Every row belongs to one group in each of 4 separate groupings. Each group adds its own fixed numbers to the row, and there is some noise. The rows also spread widely along 14 directions, which tell nothing about the answers.
In the rows, zero is written as 128.
Known rows, each followed by its group in each grouping:
[129 196  37  86 150 122 130 155 149 103 126 167 161 127 151 142 179 172
 127 178 137 104 121 145 157 127 159 121 179  81 129 124 133 130 102 101
 168  83 150 132  86  80 175  78  68 174 141] | B (5) (1) k217
[148 151 156 139 107 172 175 126 140 147  92 109  75 109 108 144  86  95
 149 140  70 134 134 131 140 144 122 107 147 139 110 145 133 122 129 103
  83 164 156 113 162 142 124 120 101 148 151] | G (1) (0) k652
[124 136 121 153 106 125 137  95 115 158 113  98 148  86 137 116  85  82
 155 110 144 159 138 167  87 123 134  92 130 202 134  91 125  95 106  71
  93 131  87 151 143 101 115 113  95  68 141] | E (3) (2) k996
[124 106 192 158 171 124  79 119 167 144  91 121  96 111 147 164  56 146
 127 100  55 167 115 108 149  63 173 140 114 133 145 177 158 152 118 115
  91 174  87 187 184 198 123 161  91  62 140] | L (1) (5) k996
[139 175  57 114 103 118  96 131  91 155 162  97 140 130 153 116 146 157
 146 125 179 156 144 140 122 180 114 115 118 131 127 142 128 124  98  75
 112  94 125 134  78  84 135 104 120 147 131] | E (0) (3) k652
[ 48  54 160  96 166 173 199  74 100 116 138 133 165 108 136 121 134  75
  89 158 133 135  89 156 136  88 152  82 126 156 183  55  90  95 144 164
  97 119 132 130 127  81 141 136 126 127 124] | F (5) (0) k217
[146 158 168 175  72  97 140  95  98 109 152 103  97 114 125 118 115  92
 140 155 186  92 128 153 136 104  87  94 127 170 129 127 116 127 122  96
 136 154 134 123 107 152  83 159 141 131 119] | H (0) (2) k942
[116 116 147 156 110 129 168 141 104 135 171 144  62 117 150  82 151 144
 117 186 157 116 111 132 213  90 100  90 132 105 127 176  84 135  94 142
 116 117 136 159  85 179 126 148 110 149 129] | F (4) (5) k942
[170 204 129 159  81  97 153 132 127 115 140 145 126 109 127 106 100 117
 140 122 184 100 130 157 130 118 115  97 140 159  97 130 115 147 112  75
 164 144 145 135  87 117 120 122 124 139 128] | H (4) (4) k652
[140 134 148 112 165 103 144  88  98  71  82 153 204  82  90 105  75 185
 121 113 148 176 100 145  49 124 127 120  82 118 100  77  94 137 114 147
 124 124 165 179 159 168 147 143 104 118 108] | B (2) (1) k996
[106  78 153 122 132 147 143 122 100 137 133 124 133 127 115 113 112 136
 120 125 113 191 126 129  99 150 125 141 100 148 121 117 127 129 133 132
  85 128 144 134 126 129 104 138 142 123 142] | L (3) (3) k652
[112 115 153 125 100 123  96 102 106 114 103  86  51 155  95 121 143 127
 158 189 204 132 151 105 114 131  67 158 118 122 142 110 110 111 120 121
 120 100 124  80  98 160  92 151 106 132 186] | G (2) (4) k996
[153 183 139 173 118 129 183 150 127 158 151  89  85 106 109 175 130  99
 131 106 145 120 116 134 200  72 130 106 145 129  88 128 120 119 112 103
 145 190 123 148 145 119 115 125 112 104 100] | G (5) (0) k652
[ 72 141 130 118 143 161 150 116  69  92  93 100 237 107 108 121  87 160
 139 116 131 197 157 157  34 193 125 130 122 157 131  57  66  64 141 120
 108 151 150 138 159 176 110 131 121  94 151] | L (4) (4) k217
[ 86 117  95 125 100 114 127 129  86 121 145 148 200 122 151  62 141 141
 128 164 173 157 154 159  73 169 120 125 132 172 147 114  87 106 112 100
 114  94 137 134  76 116 112 110 121 121 162] | F (3) (5) k996
[100 133 105  93 133 155 149 127  93 119 133 136 128 132 129 113 140 126
 111 207 133 145 141 123 102 177 113 135 131 107 136 118  98 111 125 131
 124 108 188 118  95 118 130 129 116 179 155] | F (1) (3) k217
[ 88  70 216 171 164 146 151 105 111 127 136 115  89 125 120 146 113 108
 116 169  98 147 115 130 143  68 136 142 116 137 151 128 137 117 121 157
  93 175 118 151 159 205  83 179 115  74 130] | E (1) (3) k652
[102 100 171 122 139 152 145 116 136  94 115 136 114 150 103 143 141 144
 133 151 131 123 104 113 160  91 133 139 135 118 141 104 145 134 155 142
 123 134 146  93 128 147 110 154 127 139 139] | G (4) (0) k996
[127 127  94 141 124 169 163 135  89 199 155  65  69 116 123 144 162 124
 164 128 146 178 124 115 187 136 114 103 114 114 107 122 140 111 108 109
  75 118 107 124 134 105 122 108 109 114 109] | E (2) (1) k217
[ 70  84 187 111 160 143 159  94 174 120 114 168 157 109 154 145  85  40
  49 153  79 106 101 138 128  50 194 118 128 192 188 102 130 130 158 134
 153 162 129 150 124  59 151 147 113 113 160] | E (3) (0) k996
[112 126 109 113 145 164 137 127 103 128 110  97 153 140  96 159 143 124
 160 147 139 168 140 122  90 150 136 164 140 123 120  73 142  98 151 110
 111 125 142  85 136 103 109 117 116 116 148] | F (1) (0) k996
[178 148 153 149 148 120 138 139 119 126 125 144 134 102 112 143  98 135
 120 122 104 173 105 109  98 108 151 157  87 114  73 123 152 158 110 123
 133 174 167 176 157 159 116 141 110 119  99] | G (4) (5) k996
[170 182 133 138 129  93 133 115 114  76 120 124 125 107  84 148 119 173
 142 149 179 109  97 133 132  94 109 119 125  87  85 109 131 144 109 119
 157 139 160 144 126 168 125 138 107 150 100] | H (0) (1) k996
[ 81  95 107 121 120 145 148 148  92  98 144 165 166 168 132  84 187 199
 118 170 146 148 139 125 157 149 104 139 130 119 137 135 113 145 148 145
 117  78 180 100  69 141 100 142 162 177 131] | H (2) (2) k217
[ 93 107 130 142 140 155 157 145  82  87 103 126 213 140  84 136 152 163
 145 153 116 185 148 142  60 158 127 179 140 143 102  67 130  89 154 134
 114 140 167 106 146 172  76 131 124 109 139] | E (3) (2) k996
[139 166  80  97 136 124 141 107 114  73 146 147 215 131 121 156 167 188
 167 151 145 109  90 164 127 135 153 108 151 119 123  69 201 146 142 101
 127 118 173 100 125 108 121 105 136 166  62] | H (3) (1) k217
[ 66 155  76  99  92 158 124 155 115 149 135  97 148 153 155 116 155 146
 104 144 128 140 169 114 160 188 122 111 159 138 169 153  74  99 149  96
 118 121 150 102  81  91 137 103 130 168 177] | G (5) (0) k996
[112 104 123 123  98 164 185  91  86 113 130 133 146 121 115  78 162 166
 189 140 172 139 117 162 134 151  92  80 138 138 116  84 137 125 128 126
  60  76 155  75 124 133  99 109 136 160 105] | G (2) (5) k996
[118 157 110 107 130 111 100 109 132 161 130 109 143 114 157 145  90  61
 107 136 153 138 136 124 101 122 154 126 111 170 168 112 115 120 128  77
 151 142 115 140 103  45 153 133 110 108 154] | F (1) (0) k217
[ 36 108 136 140 106 149 157 118 103 122 117 145 231 127 146  78 113 146
  99  94 128 149 153 159 121 135 134  83 153 188 169 104  64 100 183 123
 118 130 140 120 120 128 108 143 152 114 146] | G (1) (2) k996
[ 81  57 187 131 162 175 176 127 137 161 101 132 100 130 103 135 107 116
  95  79 101 179 111  97 164  69 148 138 103 144 117 110 120 141 164 158
 103 135 121 131 144 105 128 156 139 102 142] | E (2) (3) k996
[113 125 135 154 137 108 132 124  88 103 124 149 214 101 119  83 101 195
 153  93 164 182 120 157  85 128 133 116 108 144 107  97  97 122 110 113
 108 127 127 173 135 186 107 137 121  80 109] | H (4) (5) k996
[ 99  83 152 131 118 161 193  99 113 139 146 114  73 108 114 129 145 125
 107 146 135 128  83 135 214  72 104  60 132 115 123 113 109 128 138 154
  92 122 144 130 131 124 124 147 127 160 100] | G (3) (2) k996
[119 113 175 138 152 150 211 151 126 133 134 158 112 105  98 141 124  79
  50 153 110 136 105 115 151  77 141 125 118 112  94 112  90 145 160 179
 169 172 189 148 128 105 138 156 128 151 123] | B (1) (1) k217
[108  90 148 119 192 148 164 116 160  98 105 207 160 119 140 121 118 164
 142 108 107 128  73 153 164  42 185 111 142 132 132  96 176 157 119 134
 116 100 110 151 135 121 148 133  96 106 113] | E (4) (3) k217
[101 115 118 131 157 128 141 168 131 115  97 156 190 141  94 119 137 178
 133  93 165 171 137 140 120  98 145 165 139 120 104  96 108 127 150 128
 149 100 122 122 106 114 120 136 113  94 154] | L (1) (0) k652
[154 107 123 158 127 145 180 147 120 175 139 171 119 102 145  73 106 162
 139  61 115 180 108 131 172 115 136  92 101 154  90 160 143 174 103 108
  78 104 129 167 115 104 126 116 142 120  98] | H (2) (3) k217
[131  82 153 151 144 102 111 149 115 118 101 182 155 143 104  76 110 156
 126 119 164 188 145 121  52 111 130 190  95 149 104 123 131 157 127 128
 132 105 134 136  97 146  93 152 119  83 163] | E (1) (3) k996
[146 170 135 120 163 128 134 148 149 152 111  97 100 107 102 204  97  67
  73 118 123 143 114  94 132  77 163 168 100 113  92 106 116 125 129 115
 189 177 135 164 134  58 164 139  90 115 144] | E (0) (0) k996
[ 96  97 102  69 152 121 156 132 110  86  91 185 173 121  81  77 134 180
  93 134 207 167 116 141  82 123 112 136 113  99  91  61  51 122 131 162
 157  52 171 130  77  86 161 128 106 160 168] | B (3) (3) k996
[ 93  95 117 148 150 174 179 170  97 136 141 130 187 144 111 143 172 158
 119 104 101 189 132 137 143 124 149 156 148 125  99  99 134 118 160 139
 113 132 146 119 134 123  88 124 145 115 117] | L (5) (2) k652

New rows. What belongs after each?
[140 188 130 161 103 111 178 114 105 124 118 109 155  91  98 126  90 133
 152  80 201 127 124 177 124 102 111  73 147 152  88  79  86 109 125  92
 142 143 124 134 131 125 121 125 121 100 106] | H (1) (4) k652
[148 168 167 142 126  88  99  93  90  92 100  72 121 109  86 154  76 125
 155 151 169 143 132 137  67 131  98 149 101 135 127 108  93  97  98 102
 130 164 120 156 148 192 113 159  95  97 150] | F (0) (0) k652
[102 116 169  91 142 122 119  70 130  94 125 160 156 126 150 123  92  71
 105 169 136 114 111 131  76 113 157 129 113 178 182  87 142 139 143 112
 146 141 145 123 107  93 128 155 133 136 152] | F (4) (3) k217
[105 116 155 134 144 115 176  96 125  80 130 208 196  84 159  69  94 153
  71 139 123 114  92 176 134  76 144  56 127 145 148 128  83 154 128 149
 132 117 167 184 114 139 149 151 118 145 103] | B (1) (2) k996
[108 140 100 138 129 127 104 163  90 100 124 118 196 167  99 140 164 189
 159 138 147 182 156 121  90 161 130 195 138 119 105  92 137 110 148 103
 135 123 148 104 116 168  76 135 134 112 146] | H (4) (2) k652
[149 147 139 146 111 101 105  91 144 103  94 130  97 120 127 108 108 141
 186 152 169 104 124 152 124  97 119 108 158 152 149 136 152 134  93  82
 101 104  91 122 121 169 117 115  71 105 156] | E (5) (1) k996
[133 142 110 113 111 128  90  88  85 120 108  70 171 133 105 156 114 105
 169 119 168 173 146 129  42 169 119 153 116 166 128  61 146 105 151  77
 112 124 128  94 136  98  98 126 129 111 144] | F (0) (2) k996
[140 147 121 160 100 159 215 121  89 113 151  98  69 124  87 147 188 126
 187 203 166 104 116 167 182 114  82  97 177 107  86  91 142  92 104 122
  99 119 157  85 129 157  85 113 108 157 107] | E (3) (2) k652
[136 158 116 139 120 143 108 132 126 145 153 101 147 144 149 183 140 115
 131 113  98 135 126 124 139 126 156 142 132 147 133 127 193 145 149  88
 128 165 124 116 131  93 109 123 136 130 112] | G (0) (4) k652
[172 158 103 132 154 156 167  96 117 108 135 118 103  93 142 156 126 158
 173 171  93 128  82 168 146 121 139  80 145  90 113 119 179 124  53 103
  63 123 139 165 162 164 135  87  74 150  82] | H (5) (4) k652
[146 173  76  89 125 160 178 182 139 123 150 183 142 139 146 124 160 125
  79 189  95 116 119 109 157 162 153 138 137 100 104 153 134 161 134 113
 167 121 226 120  65  53 163 100 133 228 136] | H (4) (0) k217
[ 97 125 148 115 144 191 190  98 136 147 156 135 110 103 180 146 111  59
  94 177  44 117 100 140 162 121 177  78 142 151 168 132 153 122 122 118
  94 163 152 147 142  91 147 114 113 157 124] | E (4) (3) k652
[118 123 185 129 127 127 163  92 128  93 114 152 113  97 136 112  87 113
 102 169 106  95 100 142 145  96 121  85 131 141 149 147 107 145 127 139
 120 145 158 155 127 162 143 153 115 161 133] | F (0) (1) k217
[129 129 143 145 150 174 203 152 122 133 147 136 113 117 119 172 149  68
  82 172  95 135 112 116 141  92 154 152 143 118  97 105 138 124 135 142
 150 174 173 133 128  95 116 117 117 143 126] | F (5) (4) k996
[ 50  31 136 158 144 176 132 181 109 194 159 106  88 151 139 123 178 138
  99 120 114 196 134  89 199  93 138 159 117 113 126 159 109 123 141 153
  92 113  90 141 100 124 103 140 129  90 165] | H (0) (5) k996
[ 95  89  59 148 128 190 154 181  92 188 159 112 130 160 137 122 209 165
 165 119 118 199 146 127 187 147 131 139 160 108 111 133 152 116 144 111
  70  77 110  93 100  98  94  98 127 120 137] | F (1) (2) k652
[156 188 137 178 132 106 100 141 122  98 145 122 152 133 145 163 121 148
 176 169 111 122 132 134 121 125 150 161 141 149 141 147 182 123  94  74
 127 198 128 154 139 202  77 138 110  82 114] | H (4) (0) k217
[ 49 128 132  87 129 170 141 110 106 119 114 107 126 128 144 116 114 151
  93 180  99 136 144 124 141 167 118  88 140 109 175 131  53  86 141 143
 106 128 164 128 126 162 146 144 112 175 165] | G (1) (3) k942
[115  58 157 127 154 116 146 109 105 138 174 157  99 109 150  92 134 139
  64 155 146 158  78 121 166  69 133  97  76 103 137 151 103 170  97 164
 103 107 145 193  92 127 141 151 129 146 101] | H (5) (5) k996
[ 85 132 151 125 139  75  52  94 142  79 130 134 148 152 146 136 122 182
 125 120 190  99 113 133 159  61 135 126 136 140 185 129 125 142 138 113
 159 122  84 137  93 149 122 171 121  95 147] | B (0) (3) k996
[127 179  74 138 141 102 136 156  94 123 220 163 212 104 183 125 175 153
  63 156 148 126 102 152 147 120 155 108 110 111 121 144 117 149 105 124
 177 150 175 194  78  84 142 119 139 154  68] | B (0) (5) k996
[ 60 143 119 135 114 156 160 118  99 114 138 104 177 142 133 134 168 147
 178 134 173 119 140 165 161 121 134  98 178 157 150  74 115  80 148 100
 112 128 107  87 126 140 101 123 122 102 126] | E (4) (5) k217
[103 178 118 119 146 123 126 103 153 115 117 141 179  85 182 155  84  63
  88 159  88  98 127 161 108 102 174  99 149 175 172 112 117 106 111  88
 164 157 125 176 134  80 161 124  82 120 153] | B (0) (2) k217
[137 180 125  94 157  84  71  77 116  74 126 119 211 111 133 162  81 167
 118 109 163 138 101 141  70 124 148 127  97 133 144  87 141 138 129  99
 160 150 143 164 134 123 140 152 131 123  94] | L (0) (3) k996
[118  66 165 173 130 160 163 146  87 171 161 102  61 130 104 128 155 103
 115 136 139 193 114  94 167  92 108 144  96 115  94 122 124 131 131 152
 100 148 131 134 129 152  76 160 134 101 126] | G (4) (2) k996
[132 125 102 135 117 162 133 143 121 135 158 140 112 149 157 119 174 162
 163 168 104 143 126 125 164 148 139 129 146 118 129 164 184 149 120 101
  79 109 143 107 104 139 108 105 119 152 123] | E (4) (5) k996
[ 94 153  96 105 156 115  67 103 136 103 138 139 197 124 196 124 108 202
 124 134 103 141 121 148 132 135 170 101 142 136 197 158 138 127  97  90
 104 124 113 180 116 150 143 121 106 116 125] | L (5) (3) k996
[ 59 114 120  95 124 175 157  60  90  96 168 110 178 124 160 127 147 154
 134 157 134 103  95 165 160 145 131  46 153 143 187  89 135 107 146 126
  77 115 153 104 121 115 123 120 159 170  92] | H (0) (3) k996
[ 78 123 128 113 210 111  81 121 136  70  76 141 216 144 119 172 124 212
 131 112 138 163 114 127  97  68 173 184 118 113 148  67 140 114 127 134
 154 119  94 158 150 159 134 150  85  62 133] | E (2) (4) k996
[132 167 147 141 122 170 189 126 103 125 119  66  85 109  89 180 118 116
 151 148 103 125 118 135 168 132 107 107 152 108 101 121 106  91 126 123
 102 176 153 124 163 161 125 130 109 146 126] | F (0) (0) k652
[130 143 186 154 110 134 193  80 125 111 117 140 104  80 131 106  82  36
 124 178 155  95 125 168  98  97 109  92 127 190 140  95 107 112 100 116
 139 153 144 135 123 110 114 136 105 119 146] | L (2) (4) k217
[126 130 175 166 100 172 188 121  89 173 151  96  78  83 156 112  89  89
  97 166  44 158 139 119 149 166 112  89  95 149 125 186  96 119 104 132
  67 197 175 180 166 184 113 137 131 153 115] | G (2) (5) k942
[ 90 126 141 119 136 153 157  97  74 131 105  80 176  89 111 112  77 114
 127 122 134 192 141 155  63 172 125 105 101 161 141  79  51  65 117 114
  83 146 128 161 155 153 135 129 103  92 154] | E (4) (0) k652
[133 130 143 102 142 138 115 145 162 138 127 147  74 152 134 157 119 130
  99 134  96 135 109  78 181 104 158 150 118 110 127 154 162 177 146 114
 145 138 149 125 103  97 146 147 134 165 143] | H (4) (3) k217
[142 195 172 181 148 120 110 146 169 121 118 112 114 119 136 213  83 111
 122 107  75 118 117 113 159  59 177 149 150 147 126 143 167 133 134  90
 166 233 106 170 173 167 111 147  97  66 128] | B (4) (4) k996
[142 169 130  91 117 143 137  54 117 107 136  79  72 106 126 161 115 132
 151 167 154 105  85 137 178 121 107  53 134  99 141 107 135 123 119 104
  99 124 152 115 142 132 143 139 115 183  96] | L (4) (2) k996
[ 74 115 109  73 185 161 120 117 116 114  90  73 116 145  91 194 148 159
 140 131 145 174 121 111 126 110 145 157 140  76 130  50  98  76 135 143
 120 108 104 113 157 127 146 128  84 113 159] | B (5) (3) k942
[125 110 151 170 134  88 127 110 136 136 114 170 140  85 149  65  88 157
 143  88 179 142 108 166 143  51 134  80 119 151 128 134 100 146  85 111
 111 102  78 186 123 154 131 144  82  66 125] | G (1) (5) k996
[120 123 134 171 149  98  84 160 112 133 116 101 144 153  89 150 138 199
 177  70 191 184 134 112 141  76 128 182 123 121 110 114 132 123 139 108
 131 136  75 128 127 172  84 159 117  32 132] | F (1) (0) k996
[ 77  94 137 105 111 177 229 113 125 140 137 163 116 107 134  81 148  84
 105 150 155 112 104 160 178  96 130  59 157 132 122  87  78 119 138 144
 120  82 150 105  96  64 155 113 114 176 145] | G (4) (5) k652
[ 92  81 161 174 104 157 172 112  82 123 138 118  88 126 115  82 153 159
 156 163 156 141 126 150 174 108  76  83 145 124 132 130  99 108 125 149
  68 114 136 113 125 204  78 151 122 122 127] | G (1) (2) k996
[109 145 144  80 132 176 154 127 134 101  85 119 103 146  97 168 116 112
 117 172  78 126 138 105 117 159 131 155 155 107 118 115 123 120 161 129
 130 131 184  88 130 115 145 129 118 198 181] | F (0) (3) k652
[113 143 127 112 127 100 142 105 119  98 120 155 231 110 115 116 101 138
  88  57 197 135 104 156 107  90 140 100 113 163 109  66  96 151 177 116
 183 115 146 133 102  53 140 151 161 131 105] | L (0) (2) k996
[117 134 113 173 130 121 117 150 107 119 225 156 166 145 191 129 202 160
  94 197 110 107 107 132 181 104 154 131 133 122 164 188 195 167 122 125
 137 158 152 152  76 142  91 132 144 141  77] | E (0) (1) k996
[127 172 145  92 138 112  95  87 158  75  69 124 132 136 120 159  85 132
 146 179 119  92 131 142  97 126 144 133 150 135 168 119 139 122 129  93
 130 127 141 108 135 144 148 136  84 149 168] | E (1) (0) k652
[148 122  75 148 160 171 168 180 119 140 157 188 194 102 169 101 148 180
 104 112  70 183 106 148 133 138 162 124 124 112  88 159 165 161 101 123
 107 109 160 184 106  98 136  90 111 141 100] | L (0) (4) k996
[113 180 158 123 132 108 106  82 177  73  72 144 155 109 154 157  66 100
 141 148 109  67 126 165 122  80 154 102 174 175 175 117 142 121 124  78
 158 142 108 139 143 131 141 144  81 118 163] | L (0) (2) k217
[175 230 107 132  90 121 165  86  79 131 151  60  97  83 111 143 110 122
 174 156 186 111 115 156 145 162  91  50 130 122 106 105 108 102  96  80
 110 159 153 131 141 153 135 114 107 155  83] | E (4) (1) k217
[134  97 142  82 138 175 133  96 109 131 120  79  66 140 108 178 118 164
 129 154  60 171  98 103 155 158 118 114 107  90 128 141 157 148 141 141
  45 130 165 122 156 155 143 135 131 191 114] | F (3) (4) k652
[130  93 136 161 150 158 189 158 106 124 148 168 112 119 136 101 152 176
  98 150 105 157 102 139 172  96 125 114 127  99 104 165 119 149 100 159
  93 123 158 175 108 169 121 122 110 142 108] | E (5) (4) k996
[ 84  97 129  78 151 154 159  96 129 107 129 153 171 122 145 116 118 193
  91  98 113 130  81 148 185 102 149  47 126 115 164 124  99 152 170 152
  94  98 151 135 121 104 178 141 143 176  94] | B (1) (0) k942
[163  90 246 172 150  99 118  87 132 115 120 135  70 108 116 137  49 113
  94 108 111 154  79 110 123  44 138 131  62 152 127 149 150 183 122 142
 109 193 122 190 154 201 110 196 128  86 108] | E (4) (4) k996
[120 136  91 170 117 142 166 157 113 198 172 114  77 102 151 114 159  99
 120 120 188 142 123 143 198  76 118  87 135 119 109 125  96 110  96 111
 139 114  87 151  91  76 129 118  90  99 125] | G (1) (4) k942
[ 72  54 201 149 147 150 161 117 114 116 143 134 167 133 125 141 115 122
  95 119  75 158 107 131 141  91 151 127 109 179 162 115 133 134 174 161
  95 186 138 143 150 154  92 170 162  93 111] | B (3) (0) k217
[ 93 132 156 101 135 138 119 107 104 118 112 112 189 107 136 138  75 110
  67 140  83 164 133 119  59 159 146 134  91 148 142 114  84 117 145 132
 128 172 175 166 150 133 143 147 129 146 144] | G (0) (5) k996
[121 185 118 133  95 131 165 133 129 150 148 121 146 101 145 119 102 111
 102  94 148 119 122 136 174 123 133  67 134 159 129 131  86 125 139  91
 147 163 149 142 105  82 147 122 136 141 119] | G (4) (0) k996
[164 119 105 115 157 103 133 128 113 104  96 176 147 104 113  83 110 197
 131 109 174 177  98 147  99 107 117 119  91 100  85 113 104 158  79 135
 119  71 137 177 106 134 157 121  84 138 117] | G (5) (4) k217
[109 152 112  77 119  88  88  75 123 122 156 123 181 109 165 131  94 114
  77 144 155 125 107 135  98 132 154  90  91 159 172 105 117 148 131  92
 143 131 152 161 100  62 161 133 138 161 108] | H (3) (5) k996
[153 123 144  84 169  96 163  72 152  68  70 194 195  87  92 114  74 136
 131 100 176 122  65 174  82  59 152  95 105 147 105  37 130 155 116 128
 149  91 144 148 135  74 173 134  96 135 101] | G (3) (0) k217
[128 201  76 179 120 125 149 185 125 157 206 136 129 118 178 140 181 149
 127 152 142 108 119 137 230  94 155 103 165 107 113 167 141 129  89  85
 160 160 128 170  91 117 120 104 109 118  93] | H (4) (5) k996
[124 139 134 123 126 122 105  91 129 138 114  82  95  99 132 149  91 123
 161 131 128 146 122 140 126 118 131  98 127 147 140 117 130 109 100  90
  84 139  93 152 158 146 135 121  81  96 139] | B (3) (5) k996
[165 153 116 128 117 174 173 110  95 136 123  99  96  79 127 123  87 145
 136 142  85 158 108 140 124 177 101  71 114 107  93 150 118 126  91 112
  58 134 177 165 147 154 148  97 103 178 110] | H (0) (4) k996
[ 99 135 103 117 154 118 153 102  71 121 190 113 207 106 146 143 153 117
  75 134 195 150  94 154 110 103 147 101  94 132 139  50  96 110 122 135
 160 139 143 166 100  70 134 128 141 126  73] | H (5) (4) k942
[142 104 110 145 167 148 153 180 134 123 123 195 184 128 141 112 143 164
 116 126  69 170 115 143 118 113 173 170 121 124 101 154 170 157 110 128
 116 110 143 166 110 114 133 110 101 121 132] | E (0) (0) k652
[152 148 107 153 102 140 181 123  98 117 154 147 156 117 118 103 163 148
 171 150 156 124 119 174 127 140 117  94 160 131 104 111 157 138 131 112
 103 114 163  93 115 130  97 102 127 148 102] | B (1) (1) k652
[150 182 160 181  76 109 123 125 128 149 154  96  92 134 146 149 120  60
 149 156 133 100 154 119 145 128 119 142 129 202 154 157 170 136 127  68
 139 200 132 108 114 121  73 146 144 110 132] | G (2) (0) k217
